There are 4 nested groupings, the coarsest first. Each group lies inside one group of the grouping before and may be the whole of it. The rows also spread widely along 13 directions, which tell nothing about the answers.
In the rows, zero is written as 128.
Known rows, each followed by its group in each grouping:
129,173,166,147,148,142,126,122,137,131,114,126,124,153,137,120,148,142,142,128,108,137,142,155,136,106,128,102,145,108,120,130,113,113 -> K_319 K_777 K_151 bakif
121,129,159,123,145,113,125,133,132,140,116,123,125,140,129,116,127,142,109,133,101,140,129,133,146,105,120,108,147,144,121,143,144,142 -> K_319 K_777 K_45 pud
138,142,136,104,131,106,141,79,129,136,125,97,126,165,136,143,147,100,74,144,124,109,112,108,169,148,130,142,145,130,156,147,147,152 -> K_299 K_908 K_904 Kima
101,172,160,123,153,151,128,135,109,136,112,133,113,125,133,118,140,179,137,119,113,130,137,164,119,118,122,97,144,133,132,119,144,159 -> K_711 K_836 K_897 linak
110,141,163,144,125,151,145,148,152,114,162,149,108,121,123,107,122,132,146,145,73,171,133,160,139,119,117,108,162,105,83,132,139,113 -> K_711 K_207 K_216 paful
116,129,150,132,130,142,124,139,167,120,101,127,96,109,127,128,146,117,153,128,105,139,159,105,162,124,136,116,110,91,112,157,120,111 -> K_319 K_777 K_45 vit
111,190,158,149,152,175,123,105,150,137,139,132,100,154,130,134,161,128,133,124,112,137,117,162,130,109,137,121,153,112,118,122,126,139 -> K_711 K_836 K_897 zuv
148,186,156,118,146,128,138,133,75,124,147,103,115,143,152,123,145,186,107,149,84,122,125,161,137,168,124,103,152,122,105,118,157,135 -> K_319 K_658 K_153 feb
136,148,117,122,139,106,77,146,122,133,125,78,103,115,149,136,134,143,73,150,111,107,127,122,124,150,147,111,137,156,110,114,135,144 -> K_319 K_992 K_348 debo
132,173,137,137,121,133,135,95,136,112,167,135,121,131,124,173,122,108,109,161,135,174,104,163,119,118,122,172,150,119,107,137,143,112 -> K_299 K_685 K_770 Tano
118,136,178,106,162,140,114,131,141,120,68,109,109,126,123,125,153,162,137,137,116,141,174,121,185,131,125,89,120,97,129,147,140,142 -> K_711 K_207 K_216 vap
127,148,102,106,136,131,113,146,140,115,151,130,114,120,153,124,127,126,117,141,116,131,124,137,123,129,140,120,138,147,90,145,137,115 -> K_299 K_908 K_862 kek
116,157,130,157,99,141,166,80,158,127,135,128,123,151,144,156,141,89,123,119,105,141,95,110,127,117,127,171,134,87,145,145,121,103 -> K_299 K_908 K_729 gof
118,131,96,110,115,127,138,145,152,128,160,140,106,119,145,94,133,94,130,123,110,97,128,125,127,139,150,115,142,142,111,149,122,130 -> K_319 K_992 K_348 Puvon
124,128,176,128,128,122,148,88,169,110,85,130,132,138,104,138,141,97,141,144,137,152,172,121,184,114,123,126,124,79,152,164,117,122 -> K_319 K_992 K_679 nulu
117,142,166,110,165,153,98,131,162,127,119,120,97,135,118,115,148,136,119,150,98,150,139,138,177,116,123,101,157,145,105,144,158,150 -> K_299 K_908 K_904 voziv
156,174,152,121,171,123,70,155,116,107,125,83,97,127,146,159,151,163,89,169,121,143,160,146,146,146,147,96,121,117,72,124,133,120 -> K_319 K_777 K_551 rud
103,158,136,116,101,133,166,120,120,112,109,150,146,100,120,110,113,142,172,122,134,124,154,159,110,134,114,117,140,115,167,129,128,133 -> K_299 K_685 K_604 fod
122,180,157,165,129,133,149,73,132,137,134,137,136,170,136,164,137,102,119,128,141,157,105,152,109,89,119,155,146,105,144,137,113,115 -> K_299 K_685 K_604 Vul
126,119,114,119,107,104,132,117,163,115,144,102,138,135,129,126,115,102,74,150,105,129,110,121,140,136,138,135,158,130,126,124,143,131 -> K_711 K_207 K_769 novu
112,121,87,106,107,107,126,140,148,123,112,142,133,88,146,121,106,98,153,121,151,112,145,114,110,125,137,131,111,141,136,155,108,104 -> K_299 K_685 K_604 fod
129,141,115,100,139,121,128,145,129,111,136,130,112,117,143,145,133,136,112,138,137,134,139,132,131,128,142,130,114,124,102,156,139,125 -> K_319 K_777 K_151 bakif
97,147,118,135,101,126,135,126,140,115,149,156,128,100,119,137,101,109,133,139,139,150,132,158,86,111,121,137,142,139,133,132,124,136 -> K_299 K_908 K_862 kek
136,154,141,77,178,141,115,127,148,90,122,133,133,150,123,134,147,147,106,156,161,156,164,169,159,109,147,98,140,120,99,155,148,138 -> K_711 K_207 K_216 paful
113,126,161,129,133,147,140,142,150,133,113,133,93,117,136,107,142,141,160,124,69,141,136,111,172,124,118,117,133,107,103,159,143,116 -> K_319 K_992 K_348 Puvon
130,136,95,115,123,89,107,131,123,115,112,108,132,108,148,159,116,126,92,142,160,120,141,117,100,136,148,130,104,134,130,139,115,122 -> K_319 K_658 K_153 feb
104,171,111,125,107,140,130,130,142,102,140,150,139,97,120,127,109,128,148,134,152,138,139,178,78,116,133,126,149,136,138,116,124,128 -> K_299 K_685 K_604 fod
101,132,173,175,108,113,115,138,126,152,124,114,107,105,126,125,104,134,119,142,72,153,115,126,118,123,97,121,156,139,126,110,135,135 -> K_299 K_685 K_604 Vul
111,137,158,123,127,117,131,140,125,134,134,147,121,108,110,108,114,126,138,140,118,137,155,157,131,120,115,104,145,144,126,140,132,150 -> K_319 K_777 K_45 vit
134,115,128,106,152,87,114,137,140,144,135,133,137,155,138,102,121,98,93,137,132,119,137,134,141,101,136,94,149,170,113,157,122,138 -> K_319 K_777 K_45 pud
76,95,108,133,113,122,140,148,178,129,138,164,122,112,127,110,103,100,118,108,118,142,118,121,97,84,133,119,138,144,125,146,126,143 -> K_711 K_836 K_897 zuv
105,116,133,157,116,95,126,134,158,122,141,145,144,137,129,126,100,90,100,135,135,158,137,144,91,85,131,104,148,127,119,130,96,122 -> K_711 K_207 K_216 vap
130,156,142,127,118,126,157,91,144,109,117,127,143,152,130,137,137,110,124,135,134,136,134,137,139,123,129,134,143,94,150,141,125,116 -> K_299 K_685 K_604 fod
99,134,167,167,99,134,156,108,155,138,124,141,117,115,116,132,118,100,157,129,93,157,130,130,138,116,107,141,139,92,136,136,116,115 -> K_711 K_207 K_769 novu
115,134,149,125,129,121,123,128,126,159,129,102,102,134,131,110,139,132,93,128,78,106,107,112,149,139,126,118,154,153,136,127,154,166 -> K_319 K_777 K_45 vit
108,131,134,139,114,127,101,128,172,141,114,110,116,101,115,123,115,121,125,141,97,133,116,124,136,116,124,141,149,151,133,122,137,127 -> K_319 K_777 K_151 bakif
158,163,121,101,143,126,134,99,135,147,133,109,133,155,161,113,145,119,141,137,99,105,106,129,176,136,132,147,147,141,110,160,135,83 -> K_319 K_992 K_348 Puvon

New rows. What belongs after each?
131,148,107,136,116,108,105,110,155,114,144,102,121,147,137,145,136,75,65,151,143,115,130,123,113,136,155,119,143,127,134,122,106,141 -> K_299 K_908 K_862 kek
111,115,146,133,110,87,139,123,111,135,145,142,123,106,125,154,90,109,104,157,120,168,126,128,123,119,97,151,131,142,120,155,143,134 -> K_299 K_908 K_862 kek
107,150,136,155,113,132,107,119,164,119,114,122,120,105,114,142,120,119,129,143,126,145,139,139,109,117,133,129,135,119,136,120,114,124 -> K_319 K_658 K_153 feb
86,147,145,154,113,139,155,123,136,118,119,160,129,119,130,144,117,136,140,112,123,166,128,144,87,87,111,130,131,109,142,138,125,133 -> K_299 K_908 K_729 gof
96,121,153,164,100,94,101,145,140,116,73,118,136,72,108,140,89,146,134,145,128,155,173,131,94,117,113,104,117,118,152,111,105,129 -> K_319 K_658 K_153 feb
116,122,151,126,132,121,145,115,164,111,103,137,136,156,126,116,137,105,117,127,131,142,150,124,147,101,130,98,143,102,142,151,122,133 -> K_299 K_685 K_604 fod
144,149,126,100,165,143,134,83,184,111,118,124,124,199,143,139,179,76,97,129,161,123,131,114,177,103,162,124,134,100,126,176,120,121 -> K_299 K_685 K_604 Vul
109,155,162,174,109,107,117,116,112,156,87,123,139,98,142,143,96,142,167,132,101,154,133,132,105,105,89,137,126,131,142,124,103,91 -> K_299 K_908 K_862 kek
98,151,134,125,137,145,157,125,132,125,163,162,120,149,131,126,134,121,112,116,134,144,117,166,101,97,135,118,153,128,120,141,136,160 -> K_711 K_207 K_769 novu
143,171,112,106,144,112,148,110,102,132,151,125,146,158,169,137,131,137,104,130,132,119,107,153,117,125,136,135,139,137,113,141,133,107 -> K_711 K_836 K_897 linak
139,153,118,85,128,134,148,118,146,110,164,147,131,122,124,111,124,113,146,155,124,132,134,166,158,135,131,141,155,140,102,161,150,110 -> K_319 K_992 K_348 Puvon
116,141,132,116,120,120,179,109,134,105,179,167,144,160,123,126,116,104,96,139,139,157,115,169,110,102,125,131,168,127,125,148,147,146 -> K_299 K_685 K_604 Vul
120,163,143,124,154,129,113,120,109,133,112,118,111,121,144,173,137,149,116,135,146,149,133,139,124,116,128,139,110,120,115,145,133,132 -> K_711 K_207 K_769 novu
114,132,150,120,126,151,133,108,193,104,137,126,109,128,101,136,137,107,108,156,105,161,126,134,172,123,134,143,151,105,115,141,160,134 -> K_711 K_836 K_897 linak
113,149,114,88,159,158,116,134,155,127,129,120,101,134,142,115,156,147,109,122,114,113,114,131,149,127,151,117,142,145,111,141,161,150 -> K_711 K_836 K_897 linak
115,148,136,145,127,133,124,137,142,131,125,124,116,130,141,113,134,137,127,124,95,126,125,133,116,123,134,104,143,124,120,126,121,125 -> K_319 K_658 K_153 feb
95,133,131,121,124,153,123,181,149,135,166,145,84,94,123,77,124,140,141,128,68,122,123,149,126,134,129,97,163,160,93,126,153,155 -> K_319 K_777 K_151 bakif
108,132,123,145,80,125,145,140,142,153,149,131,112,89,143,81,106,98,170,125,52,106,115,115,134,159,107,126,154,143,126,128,121,102 -> K_299 K_908 K_729 gof
90,146,95,141,115,130,115,119,171,127,113,145,139,110,131,136,114,100,134,110,165,124,132,142,75,89,148,130,125,138,151,126,93,127 -> K_711 K_836 K_897 zuv
115,159,131,145,122,133,151,102,125,151,139,124,124,147,151,151,133,139,110,111,98,138,73,124,108,99,125,169,140,131,131,138,146,121 -> K_319 K_777 K_45 vit
97,154,161,172,130,147,110,123,168,147,150,145,96,132,112,111,137,87,135,130,107,140,128,156,118,96,130,107,165,139,121,123,105,149 -> K_319 K_992 K_679 nulu
93,105,129,154,113,134,151,148,156,150,134,143,91,120,155,127,130,116,131,96,70,143,94,82,121,95,128,144,119,116,104,160,133,115 -> K_319 K_777 K_45 vit
123,165,111,122,108,137,144,114,143,97,172,136,123,132,129,139,129,104,104,150,129,137,123,156,110,137,141,137,152,117,120,128,135,133 -> K_299 K_908 K_862 kek
124,132,137,115,131,107,124,127,124,125,135,121,118,122,131,142,119,120,96,152,128,143,129,129,137,131,122,131,138,140,120,144,147,139 -> K_299 K_685 K_604 Vul
96,130,112,153,78,95,123,132,136,120,140,129,133,80,110,138,83,112,104,146,131,135,128,144,68,132,126,137,141,146,152,107,120,147 -> K_319 K_658 K_153 feb
123,130,150,126,110,124,191,115,128,127,143,148,121,146,139,107,136,112,145,122,88,128,131,124,157,133,118,127,141,93,127,165,134,119 -> K_319 K_992 K_348 Puvon
99,136,127,129,96,155,166,117,172,106,116,138,120,110,121,119,136,113,157,115,109,129,141,122,138,134,137,132,129,79,146,138,124,124 -> K_711 K_207 K_769 novu
101,125,130,131,125,117,139,103,136,152,116,133,122,125,135,157,116,130,112,119,118,149,88,110,118,96,116,173,125,145,141,158,151,132 -> K_319 K_658 K_153 feb
112,169,153,153,131,152,134,120,128,151,135,128,108,125,146,129,134,135,156,121,87,140,109,144,128,119,117,136,143,118,111,129,126,110 -> K_711 K_207 K_769 novu
110,154,128,137,101,145,153,128,143,102,157,132,104,104,127,143,130,130,125,139,102,147,119,140,117,139,134,149,138,101,116,129,144,128 -> K_319 K_992 K_679 nulu
123,120,104,98,111,106,138,129,146,89,124,107,128,125,128,142,129,131,65,143,137,122,136,116,126,140,153,127,130,116,139,137,150,157 -> K_319 K_992 K_348 Puvon
114,152,120,148,98,119,128,113,143,119,119,127,123,98,137,152,117,99,148,136,133,135,143,123,110,133,127,144,115,107,139,133,100,101 -> K_299 K_908 K_904 Kima
116,157,137,151,116,122,132,83,146,149,151,130,130,141,125,150,118,84,114,142,129,146,98,146,119,106,123,166,154,134,136,133,119,120 -> K_711 K_207 K_216 paful
126,135,130,124,126,106,101,148,131,133,139,109,107,110,132,108,123,118,105,152,106,111,142,134,135,147,134,101,148,153,112,126,128,143 -> K_319 K_992 K_348 Puvon
131,160,133,126,123,134,130,121,127,132,136,123,102,104,140,144,133,127,151,144,107,133,128,132,146,143,125,154,124,118,107,151,134,103 -> K_319 K_992 K_348 Puvon
130,128,102,129,92,109,141,140,148,117,181,118,126,108,146,119,100,107,107,154,78,140,100,131,124,149,131,148,156,131,89,125,139,93 -> K_711 K_207 K_216 paful
122,179,123,134,122,138,116,142,112,116,162,120,88,97,138,144,140,129,122,146,125,121,140,153,106,159,145,124,129,122,106,120,123,140 -> K_319 K_992 K_679 nulu
114,146,115,167,117,118,106,135,131,158,160,124,88,108,154,153,120,97,117,133,103,134,96,115,95,126,133,152,122,143,96,137,111,108 -> K_319 K_658 K_153 feb
128,129,136,119,113,119,130,138,150,122,137,118,104,111,122,114,132,104,122,149,101,117,148,120,161,157,134,118,136,117,119,141,130,130 -> K_319 K_777 K_151 bakif
112,160,103,133,121,128,115,123,137,125,147,122,114,107,142,163,120,122,105,137,139,137,109,141,93,123,143,155,125,136,116,125,130,123 -> K_711 K_836 K_897 linak
111,143,98,125,127,135,117,143,152,118,143,131,104,119,143,131,136,118,109,124,129,119,123,127,100,126,157,119,127,132,113,137,123,135 -> K_319 K_658 K_153 feb
121,123,99,117,120,138,119,168,160,118,148,120,87,100,157,111,136,124,130,130,80,119,121,104,139,143,149,123,126,127,78,150,136,106 -> K_319 K_992 K_348 Puvon
136,170,137,95,124,120,162,118,79,128,137,127,130,118,144,120,126,152,143,140,119,112,136,152,140,166,113,129,139,130,136,141,150,131 -> K_299 K_685 K_604 Vul
130,144,133,110,123,123,147,142,120,102,94,128,137,111,155,119,125,160,161,130,107,135,164,126,140,138,120,104,114,97,119,149,125,92 -> K_299 K_908 K_862 kek
119,153,158,143,137,124,99,116,144,119,104,106,113,122,120,161,136,123,106,152,141,151,155,135,135,124,135,118,124,102,129,125,115,134 -> K_711 K_207 K_216 vap
121,162,153,148,114,127,136,107,128,139,161,126,110,124,116,148,124,110,111,149,105,146,109,149,126,128,120,155,151,129,123,128,140,136 -> K_319 K_777 K_45 vit
121,145,147,124,130,120,149,101,137,132,136,141,143,148,122,125,118,127,119,139,116,148,113,153,133,106,116,136,157,138,133,146,145,128 -> K_319 K_658 K_153 feb
116,147,140,133,130,135,111,161,121,150,136,116,100,95,153,103,120,154,154,134,66,129,121,133,136,146,117,112,142,144,90,124,135,106 -> K_711 K_207 K_216 vap
147,162,139,114,139,114,103,152,111,108,130,97,111,127,145,112,143,135,103,157,119,106,167,144,140,172,142,71,143,122,110,115,122,136 -> K_299 K_685 K_604 fod
116,141,119,133,92,108,160,99,142,131,164,141,146,134,120,117,105,92,111,138,119,125,105,152,109,118,124,151,168,145,148,132,130,134 -> K_319 K_992 K_348 Puvon
120,100,122,118,115,84,116,117,148,155,129,111,134,123,137,119,99,94,89,145,95,129,99,99,150,121,108,145,152,178,131,149,147,128 -> K_299 K_908 K_729 gof
124,136,154,130,137,130,134,124,161,128,125,143,128,137,126,105,128,116,151,136,103,146,143,145,155,101,121,112,151,123,110,153,123,107 -> K_319 K_992 K_348 debo
116,143,122,140,92,125,142,125,139,138,151,130,108,96,132,118,116,102,149,136,93,119,120,128,128,146,124,149,141,129,124,136,125,112 -> K_319 K_992 K_348 Puvon
120,145,123,127,125,115,119,124,131,140,124,118,135,115,143,130,112,131,126,136,117,134,118,137,118,120,124,136,140,143,122,131,126,110 -> K_711 K_207 K_216 paful
124,120,135,150,112,102,113,144,155,118,134,118,117,112,134,130,111,109,111,152,102,149,139,123,128,120,129,119,137,121,100,135,117,107 -> K_319 K_992 K_348 Puvon
117,175,122,137,103,129,127,140,125,130,141,126,127,97,135,88,118,124,160,132,106,92,152,167,105,162,133,92,153,133,135,97,102,121 -> K_711 K_836 K_897 linak
125,99,126,105,115,121,157,97,215,77,131,131,164,175,113,123,119,102,69,152,107,176,108,123,161,84,133,136,174,111,126,151,165,120 -> K_299 K_908 K_862 kek
146,154,134,104,140,134,101,117,163,116,129,98,115,129,125,123,143,122,113,164,109,126,135,138,176,143,141,128,152,134,106,138,146,119 -> K_319 K_992 K_348 Puvon
120,137,101,132,122,94,98,127,129,141,100,102,125,115,159,147,123,107,101,123,150,104,127,100,100,125,143,127,113,145,146,132,103,123 -> K_299 K_685 K_604 fod
104,124,142,116,136,130,105,157,142,121,96,123,108,80,127,132,118,152,143,137,117,149,159,126,140,125,123,111,115,125,109,140,136,129 -> K_711 K_207 K_769 novu
138,136,111,118,130,117,81,134,173,116,135,93,110,120,128,124,133,103,87,164,114,117,133,121,146,149,154,115,145,144,106,126,130,125 -> K_319 K_658 K_153 feb
102,122,118,147,107,113,113,121,168,128,139,131,133,118,129,142,95,106,98,143,109,165,95,128,100,88,119,153,153,155,120,130,137,120 -> K_299 K_908 K_862 kek
139,133,135,137,141,93,98,120,142,123,84,108,138,123,145,163,118,127,117,148,143,152,150,113,132,108,131,129,102,116,116,153,106,88 -> K_319 K_658 K_153 feb
142,126,127,103,124,108,128,139,149,112,104,97,145,125,144,107,122,150,120,140,87,122,136,115,161,138,131,113,138,123,116,135,143,99 -> K_319 K_777 K_551 rud
131,129,112,87,130,85,151,113,119,117,129,130,163,141,140,130,110,125,89,140,153,124,133,143,127,123,132,126,136,142,139,148,139,133 -> K_711 K_836 K_897 linak
116,147,133,128,118,126,135,131,129,124,170,129,111,119,127,133,120,116,102,148,109,141,119,153,121,139,129,131,153,132,108,125,143,145 -> K_711 K_207 K_769 novu
113,182,109,124,107,147,142,151,84,139,184,136,82,84,155,125,128,138,149,129,97,106,106,151,94,175,127,142,138,143,106,122,144,133 -> K_299 K_685 K_604 fod
132,155,82,101,92,127,140,86,154,99,154,104,131,107,134,186,118,110,85,160,130,146,82,119,128,148,136,214,131,125,130,141,169,108 -> K_299 K_908 K_729 gof
109,163,93,114,107,125,145,123,128,113,209,161,107,116,115,127,127,69,99,142,169,106,133,177,82,144,157,129,152,151,129,132,119,177 -> K_319 K_992 K_679 nulu
88,152,144,133,116,147,107,122,151,144,110,130,114,97,107,104,118,129,147,131,107,122,133,147,121,121,114,114,160,161,157,114,135,163 -> K_299 K_908 K_862 kek
125,142,163,137,148,115,100,113,141,154,106,118,114,123,126,149,127,113,135,143,122,147,135,124,156,105,116,141,124,137,118,154,123,114 -> K_319 K_777 K_551 rud
139,130,151,129,146,116,100,121,163,130,93,99,133,151,147,117,133,126,114,147,91,142,133,110,172,111,122,105,146,129,110,142,127,98 -> K_299 K_908 K_862 kek
107,128,137,136,110,131,125,118,175,114,123,130,99,99,111,146,131,80,130,147,132,139,157,116,149,139,139,135,115,94,129,145,115,128 -> K_711 K_836 K_897 linak
108,130,158,141,120,116,158,108,119,141,121,141,119,119,129,157,114,137,129,131,106,165,111,121,130,111,103,162,121,116,130,160,148,123 -> K_319 K_658 K_153 feb
131,171,131,132,138,124,105,148,99,121,142,108,97,114,155,150,137,145,104,146,122,131,133,140,109,149,136,114,127,125,100,123,131,130 -> K_299 K_685 K_604 fod
122,133,111,124,110,121,137,143,151,100,158,137,112,114,131,125,124,105,112,145,120,132,142,135,117,144,147,115,132,112,106,140,124,125 -> K_319 K_658 K_153 feb
122,137,130,143,102,119,142,126,156,103,131,123,131,115,127,151,114,127,115,144,110,159,124,131,119,116,129,150,131,99,119,132,132,103 -> K_319 K_777 K_151 bakif
97,122,159,128,114,116,154,111,138,135,103,149,131,107,108,140,110,123,149,123,127,152,140,128,136,102,105,149,120,118,154,159,136,137 -> K_319 K_777 K_551 rud
124,160,124,113,138,110,132,129,100,108,120,137,135,134,147,145,129,136,110,133,165,129,162,150,99,123,135,100,118,120,132,142,114,141 -> K_299 K_908 K_862 kek
120,149,162,152,133,110,127,126,111,139,108,116,124,128,142,153,123,150,121,128,109,149,128,128,119,108,115,130,122,115,125,135,126,120 -> K_319 K_777 K_551 rud
102,150,113,136,109,115,109,127,129,148,124,110,128,92,136,131,103,136,116,130,112,116,107,137,96,131,124,142,142,164,142,106,132,135 -> K_711 K_836 K_897 zuv
